The first 6 rows are patterns. Each new row is the sum of 2 different patterns, raised or lowered, with some noise. Before adding, each is slid sideways (what falls off one end comes back at the other) and multiplied by a number that may be negative. Names go in the order of the patterns.
Known rows, each followed by the names of its patterns:
[  7   7 -32 -19 -33 -11   0   1   8 -10 -21   9  23 -16   6  10   5   6
  -2  29   1  17  21  -2  -1 -23 -26  -3 -11  25   6   1  -3   9  26   5
  -9  18  -8 -24  20  -3  -4 -20]	(4)
[-28   8  13  24 -16   6 -13 -14   2  -5  -5  -9  -3 -13  21   7  20   5
  -6  -8 -24  30   4   2   5  -7  -4 -10   4  -3 -14   5  -3 -18  10   3
   4  10  -8  -2  -5  13 -14   4]	(2)
[  6 -23   9 -13   6  -9  -5  18  -4 -10   4 -10  10   5   7   8  -4  -5
  -2   7 -12 -14   4   5  -9   6 -23  -3  11  10  -3  -2  11   5   4   3
  18  -8   0 -10 -15  12   9   5]	(5)
[ 23   3 -30 -11  -1   1  -4  -1 -12  -8 -14  22  -7 -15  20   1  15   8
  -3  -9  23  15 -25   9   7  18 -14 -18  40 -23  -9 -12 -13   5  12 -12
  13  -9   4  -8  12   7  -6  20]	(3)
[ -4 -17  -7  -5  13  -2  10 -38  -4   5 -15  -3   3 -17   2   0  14 -21
   6  -4  14   0   0  25  -5  -9   0  -6 -16  -8  -5  16  -3 -11  21 -19
 -13 -16 -16 -13   2  -7   1  12]	(0)
[ -8  -8   8   5  -7   7  -8   2  -1   0 -23  11   4   6 -10 -12 -18  18
  -1  -6  -1  12  20  14   1  -7  21  -4  18  -3  12  36  13  14  27  -4
   6   2   1   7 -14 -17 -12 -23]	(1)

New rows, each followed by the names of its patterns:
[-11 -16 -36 -19 -46 -38 -17  11  10 -37 -21 -15 -20  -4  -7   1 -37 -10
   4 -37 -17 -16 -27 -18 -12 -43 -23   2 -19 -32 -22  -8  16 -55  -8 -25
   3 -11 -13 -16  -7 -25  -8 -16]	(2) (3)
[-27 -22 -29 -23 -21   5 -17 -16  24 -16 -14 -38 -11   3 -54  10 -10  -6
  -7   4 -36  -9 -32  -1  -8   8 -43 -21  -8 -32 -45 -37  -6 -10 -10 -37
 -10 -33  -4 -22 -41 -45 -22 -31]	(3) (1)
[ 25   6 -25  -7  -2   9   1 -27   5   7 -12   9  33 -12   4  16  34  -1
 -17  28  20  36  13   3  -3  -6   6  34  -6 -27  28  -1   0   4  -2   2
 -13  10 -26 -12   9  14  19  20]	(4) (3)
[ -3 -34   1   0 -14   1  16  -7  -1  -4  17 -10  -1  29  17  30   7  -1
  -2  -2   3  10  -7 -19   7  -2 -19  -4   1   6 -25  -5  -9 -15   4   2
  26  15   3   3 -28  -1   2   6]	(4) (5)
[ 19  11  31  19 -11   4   7  33   7  21  14  -1  -3   8 -16  -5  18  28
  24  16   4   8  47  26 -18  30   6   5  12  -9  41 -26   8   3 -27  -1
  -7  -9  19   1  20  -5   3  21]	(4) (3)
[-56  -8 -14  -3 -56 -23 -52 -11 -26 -39 -23 -38 -38 -27 -14 -22 -24  -9
 -42 -34 -67  -1 -27 -53 -22 -30 -34 -35 -14 -28 -40 -40 -29 -37 -41 -12
 -15  -7 -25 -22 -38 -12 -46 -37]	(2) (0)
[-38 -25 -35 -44 -49 -30 -21 -25 -15 -62 -39 -31 -44 -18 -34 -33 -33 -24
 -18 -56 -25 -27 -26 -23 -37 -20 -39 -42 -28 -30 -39 -40 -26 -10 -35 -41
  -9 -46 -23 -38 -51 -46 -27 -33]	(5) (0)
[-16 -12  -8 -14 -39   0  -4  15 -22 -39 -37 -12   9  -1  -7  -5  -9 -16
   4 -16  -7 -49  -7 -41 -19 -24 -10   6 -66 -16 -11 -22  -5   1  -1 -17
 -29  -2 -13 -31  15 -14  -7  -8]	(2) (0)
[-41   6 -30  -1  -8 -16 -14 -22   8   6 -10  18  -4 -19  -7 -10   4  -3
  -7 -11 -11   2   1 -15 -37  -5  12  26  -7 -18 -19 -16  -4 -26 -31 -30
 -12 -13  -7   4  -4   0 -24 -50]	(2) (1)
[-28 -10 -12 -33 -42 -16 -19  -3 -27 -33 -37 -21 -10 -15   0 -45 -38 -31
  -7 -25  -6  12 -44 -19 -20  -4 -12  -1   7 -23 -17 -22 -42 -18  -9 -12
 -17 -22 -31  -4   1 -11 -36   8]	(4) (2)
[ -9   6   9  -9 -26  -9 -28  -1  -5 -12 -15 -25   1 -34 -53 -16  13 -15
  -1 -13  -4  -6   2  11  19 -19  15  14 -20 -14 -24  -9  -7   8 -29 -19
  18   0 -21 -27   1  18 -36  28]	(3) (1)
[ 10  16  14  22   5  14  24 -10  -1   0   0  -6  -5 -13  -1  -6 -12  -9
   3   1  10   1   3  -2   9   5 -31  12  12   3   1 -17 -15  10  -6  -2
   3  12  12  22  11  -7  15   4]	(5) (1)
[-17  12 -12  10  -3  -4   1   7  17  11   4  19 -12  -2  -9   4 -11   5
  -2   4  -4   9  17  -4   1   4   7   4  -9  25   5  24   9 -12   3   0
   7  19   4 -11  15 -13  -3   3]	(4) (0)
[-42 -10 -41 -30 -40 -46 -10  -9 -16  -9 -49 -14 -48 -28 -35 -38  -7 -35
 -40 -27 -25 -26 -26 -26 -15 -25 -25 -43 -22 -39 -42 -34 -38 -48 -24 -48
 -46 -16 -32 -29 -39 -39 -31 -33]	(5) (1)
[-10 -22  -2   1  -9 -16 -16 -23  -8  -9 -33   1 -12  -7 -10 -36   2 -38
 -29 -30 -20 -16  -6 -16  -9 -29 -15 -23   0 -13 -12 -22  -2  -9 -41 -24
 -11 -22 -15 -15 -13 -30 -19  -3]	(3) (0)
[-16  30   4  16   1   7  10 -26   6  15  -1  13  16  10   9   1   0   9
 -21  26  23  26   7  17   2  10  -7 -21  -3  18  11  -7  -6  -7  -6  31
 -15 -10  11 -12   3  14  -1   3]	(0) (1)
[ -2   8   4  -9   4  24   1  16  23   4   2 -20 -13   7 -17  27  12  10
   9  13  16   7  -6   6  -2  -3  17   3  -7 -10   0  26 -15 -12 -10  -2
   0  10   5  -6 -19  16  14  -5]	(4) (0)
[ -3  -6 -12  -2 -19 -21   4  -7 -17  -2   5  14  15   3  16 -22  -7 -12
 -15   0 -12  -1   5 -30   8   2 -10  -9  -8  20 -12 -12  19  -2  22   5
   3   3 -10   0   8  -3 -25  -3]	(4) (5)
[ -8   4 -25   8   4  17  22 -23  17   2  -3  14   4  21   6  16  25   0
   7  22   5  -3  -7   1  18   2  15 -18  16  12  39  -2  -8  -8  24   6
  20  31   1  10   3   5  20  24]	(2) (5)
[ -2  -7  -8 -10  -5   9   4   3  18   2   3  18  19 -19  14  17   6  18
  -2 -22  16  10   2  -4  15  20  19 -10   5  27  11  37  -6   9  36  15
  41  23  14   8  15  13  -4  -3]	(5) (1)
[-26  -1  -2  16   8   2  17   2   6  20  -2   6   9   5  -5   1 -11   8
   5  -5  -5  16  -1  24   4  -2 -11   7  -1  16   4   9  12  13  16  12
  10  -7  -5 -16  -1  13  11  22]	(2) (0)
[  4  36  13  11  -8 -18  44  -2  -7  13  29  16   3  15   9  -1  25  13
   4   2  19  25   2   4  -3  -2  25   5  -6 -29  40  15  27 -18  28  14
 -36  31  13  16  14   3 -11  39]	(2) (3)
[ 15  -1  10  30  15  15   4  19   5  19 -16  -8  35 -16 -17 -21   0  16
 -38  32  18  10  23  -6  -3  18  -5  -5  10  16  -1  -8   1 -30  -3   4
  31  15  17  20  20   7  11  31]	(3) (1)
[ -5  -3 -16  26 -14  -2 -18   3   4  -8 -11   4   0   4   1 -11  -6 -16
   3 -10 -18   0   9   3 -14  -3 -14 -15  -3 -17  -2   8  -2   9  -4   4
   3  29   3 -11   4   4  -9  14]	(0) (1)
[ 16   2  -1  11  26 -11  -2  38  11   1  -8  18  21 -23  39  20  26  10
  10  -8  26  -8  18  16  16  -7   7  11  -6 -10  11  46  19   7   8  17
   3  13  20  26 -17  21  12 -11]	(5) (3)
[ 32  -1  13  18  19  19  15  38   7   7  17   2  -4   9  29  32  14   7
  34   3  13   8  13  -2  22  17   7  23   9   2  13  19  13   8  35 -12
  10  12  14  20  -2  15  21  23]	(3) (0)
[ -2  15 -17 -19 -20  -1 -22  11  12 -18   4 -21   0   7  16 -26 -12 -12
  -4   6   5  31 -39  -9 -16 -23  10   8   9  -4 -24  14 -21   3   2 -16
  10 -11 -23   6 -13  10 -11  13]	(2) (5)
[15 23 28  0  5 -7 -4 34 16 19 13 -1 14 21  8 14 11 19 16  2 34 18 25 31
  9 13  2 10  5 11 11 22 23 26 12 33 11  1 25  7  1 20 13  6]	(4) (2)
[  5   7   9  20   4   8  -5   2  15  14  25 -17  -6  14  -2   5   5 -20
   2   5  27 -26  19  -7  24   1 -15  26  -5 -18  14  -1  -6   0  -1  32
  18   7  45  -5   1 -10 -10   2]	(0) (1)
[-33 -34 -23 -29 -35 -28 -41 -31 -35 -20 -26 -40 -49 -12 -44 -31 -33 -41
 -36 -29 -29 -29 -18 -43 -43 -45 -36 -22 -28 -14 -67 -34 -29 -42 -29 -26
 -32 -31 -28 -16 -44 -25 -24 -28]	(2) (0)
[ 13  -7  44  11   1   6  15   6  25  -2   0 -18  36   0   6  -9  13  20
  -9  11  11  17   8  32  14  19  12  15  25   1  22  22  21  21  23  -4
   5  -1 -17   7  20  18  14 -11]	(0) (1)
[ 28  -7  -7  22 -11   3  -4   9  15 -26 -13 -25  -9   7   9  11  -6  -4
  22  21 -12  14   8  23  11  -4  19   8  19  14   0   3 -16 -27   8  -3
  30  17  -2  -3   6  20  22  -7]	(4) (5)
[ 18  19   5  19  42  -7  25  24  33  19  22  48  19  43  27  18  14   9
  20  30   2   7  30   4  17  12  19  21 -12  11  12   4   6  22  40  50
  12  17  14  -1  10  11   4  -5]	(4) (3)
[-10  16  15  -8   9   5  13  10   6  26   3  12  16   7  -3 -16  -8   5
  -6  21  -3   2   9  13  18   6   5  18   1  -8  25  -2   2 -13   1  13
 -10  -6 -13 -14  10  -2  11  -6]	(4) (5)
[ -7   7  11 -19 -16 -42 -18 -16 -28  27  -3   2  -5  -1  10  11  -9  -5
 -11 -29  24 -20 -25  -5 -15  -8 -47 -34 -38 -10 -17   0  -5 -16 -32   8
  17 -28   9  15   1 -23 -17  18]	(4) (3)
